The rows of a group lie close to one hidden flat surface of 5 dimensions, which may be shifted away from zero. Surfaces can cross.
(in the rows, 128 means zero)
Some rows, each with its group after it:
[163  66 132  53 128 151 124  92 133 187 142 139 166] : (0)
[109 151 105 158  78 136 148 138 177  99 131 114 116] : (2)
[137 101 137 129 159 118 114  95 139 124  97  90 167] : (2)
[129 115 128 117 150 116 129 137 119 120 119 122 118] : (2)
[120 132 120 126 114 136 122 126 161 126 152 119 120] : (2)
[141 110 116 112 134 142 119 107 126 160 118 128 141] : (0)
[122 138 142 100 141 122 136 118 147 130 144 115 145] : (3)
[138 113 137 101 144 126 128 136 100 139 133 141 122] : (3)
[105 157 111 140 144  98 146  95 153  93 102  84 152] : (1)
[128 126 140 108 151 123 128 122 121 140 130 122 136] : (0)
[147 139 165 178  97 148 134 143  99 136  96 158 168] : (1)
[106 164 128 182  88 135 112 136 169  93 154 118 113] : (1)
[127 145 131 124 155 128 106 112  80 154 134 147 136] : (1)
[122 130 138 162  89 130 135 155 182  93 130 105 127] : (1)
[113 145 127 139 143 105 133 110 142 101 108  97 146] : (2)
[124 139 125 146 116 115 145 126 137 104 103 117 140] : (3)
[124 122 151  97 144 124 149 136 162 123 136 105 143] : (3)
[129 116 113 134 104 127 139 154 142 113 121 125 108] : (2)
[137 111 118 145 111 133 127 129 139 124 104 127 127] : (2)
[140 118 140 133 113 138 142 171 110 130 113 148 116] : (3)
[130 159 143 159 127 142  90 105  85 155 142 160 145] : (2)
[133 121 126 114 133 130 131 123 123 147 123 130 136] : (0)
[131 153 129 141 104 132 150 149  94 131 124 170 122] : (0)
[133 122 136 103 146 126 133 149 100 146 130 143 119] : (0)
[128 133 131 107 131 125 142 113 144 131 122 120 154] : (0)
[125 122 145 161  96 120 164 153 194  77  93  83 151] : (1)
[132 106 203 143 179 132  82  97 143 149 134  87 210] : (3)
[127 140 152 109 144 123 130 112 119 140 139 133 157] : (0)
[124 109 129 105 142 113 140 151 160 108 134 100 104] : (1)
[122 149 115  95 148 119 127 106  95 142 153 147 126] : (3)
[141  98 163 138 150 129 113 137 115 128 109 119 148] : (3)
[159 102 140 126 127 128 166 166  86 138  66 150 141] : (1)

New rows. What belongs after each?
[114 181 150 204  96 135 127 101 130 115 102 126 187] : (1)
[120 127 143 118 141 116 142 125 152 116 127 102 149] : (3)
[135 120 140 130 136 121 149 133 124 125  95 120 150] : (1)
[112 146 142 135 169 119 114 107 123 133 128 103 153] : (0)
[129 114 123 126 127 128 126 126 146 126 129 118 128] : (2)
[128 140 134 129 142 133 113  96 118 154 133 127 160] : (0)
[116 142 124 133 122 129 127 130 142 120 143 121 123] : (2)
[130 125 122  75 144 120 145 136 124 133 148 138 110] : (3)
[118 143 144 141 118 122 143 129 159 114 120 111 155] : (3)
[140 150 130 156 132 123 157 117  71 139  53 149 177] : (1)
[128 139 133 168 100 139 123 148 125 119 137 140 111] : (1)
[110 152 167  99 165  96 154 153 122 101 143 121 135] : (0)
[126  96 161 116 138 118 131 142 193 102 136  80 142] : (1)
[130 102 156 101 139 119 147 156 163 125 125 104 135] : (3)
[157  58 114  96  86 166 113 157 166 157 159 138  92] : (2)
[122 137 102 117 153 107 148 121 111 119 105 123 120] : (1)
[111 200 158 179 145 133 102 138  55 141 144 166 131] : (0)
[116 144 130 129 135 124 120 114 142 124 141 116 136] : (2)
[123 137 153 183  75 144 126 165 165  97 134 130 122] : (1)
[154 137 124 119  44 160 154  98 113 162 122 189 175] : (0)
[148  98 119 144  78 165 106 137 141 152 137 146 118] : (2)
[111 146 129 175  85 136 127 156 177  89 141 114 108] : (1)
[139  71  93 126  82 129 159 158 194 100  93  96 106] : (2)
[151 112 148 127 130 132 154 149  92 144  79 148 160] : (1)
[149  61 133  86 149 130 124 158 123 145 126 128 101] : (2)
[144 124 145  95 129 128 144 176  74 145 133 174 102] : (0)
[131  92 117  96 124 129 137 149 171 123 146 112 103] : (2)
[121 156 126 144  90 135 154 155 128 125 124 148 122] : (3)
[125 135 131 170  97 119 168 149 163  84  81 104 150] : (1)
[105 177 146 165 116 141  90  83 137 142 166 133 159] : (2)
[130 110 131 121 151 118 123 124 127 126 121 112 135] : (2)
[124 157 137 144 143 129 114 144  74 135 133 163 113] : (2)
[120 172 169 122 150 125 120  99 107 140 156 141 174] : (0)
[ 94 162  94 121 155 100 124  95 154  97 146  90 109] : (1)
[118 165 122 164 101 139 119 123 126 123 140 144 128] : (2)
[137 117 119 158 107 128 130 135 116 119  92 130 126] : (2)
[118 139 121 139 105 129 136 132 155 112 134 119 117] : (2)
[112 175 135 128 128 132 119 138 108 133 173 155 110] : (2)
[118 166 158 191 105 135 126 108 144 113 111 119 185] : (1)
[155  97 115 175 112 125 132 138  94 123  53 141 131] : (2)
[138  97 121  89 146 117 141 146 113 124 123 132 107] : (3)
[165  60 105 129  70 173 125 167 142 152 118 153  94] : (2)
[118 134 126 128 141 117 125 123 140 109 131 111 121] : (1)
[157 108 120 161 122 135 130 155  68 139  79 159 113] : (2)
[115 164 107 185  98 119 150 140 114  93  86 138 121] : (2)
[140 129 135 108 112 133 146 127 114 145 130 155 142] : (0)
[132 109  95 123 117 108 176 193 113  91  81 135  69] : (2)
[122 150 129 161 112 133 118 108 128 128 128 131 146] : (2)
[128 114 176 124 156 128 120 123 151 133 130  98 172] : (3)
[119 148 142 109 131 108 169 145 143  96 120 118 136] : (0)
[141 112  91 149 124 154 104 121 107 168 103 135 117] : (0)
[132 125 118 116 119 120 150 148 124 117 114 136 115] : (3)
[113 171 106 165  62 149 133 141 155 114 158 149 106] : (2)
[128 130 109 104  92 128 188 195 150 113 121 141  86] : (3)
[133 104 119 122  87 149 127 149 165 133 152 127 102] : (2)
[120 117 116  94 161 112 125 127 131 122 142 108 108] : (1)
[132  90 125  68 188  98 161 129 136 119  92  87 141] : (1)
[146  83 118 124  97 150 122 144 154 141 131 130 112] : (2)
[123 157 159 123 157 129 112 116  96 146 148 140 150] : (0)
[103 153  97 145 115 125 117 143 140 106 165 129  60] : (1)
[129  87 142 103 144 113 155 156 177  98 117  88 125] : (1)
[130 136 125  79 138 123 143 134 115 141 156 147 113] : (3)
[111 148 112  85 133 109 166 192 134  98 161 138  52] : (2)
[130  92 131  96 160  99 171 135 163 102  83  80 153] : (1)
[173  72 112  73 101 154 150 177  79 171 122 192  83] : (0)
[120 129 118 137 168 126 116 121 128 137 116 106 126] : (0)
[129 158 142 195  72 158 109 161 114 128 141 167 111] : (1)
[120 153 125 167 114 128 122 112 128 118 119 129 140] : (2)
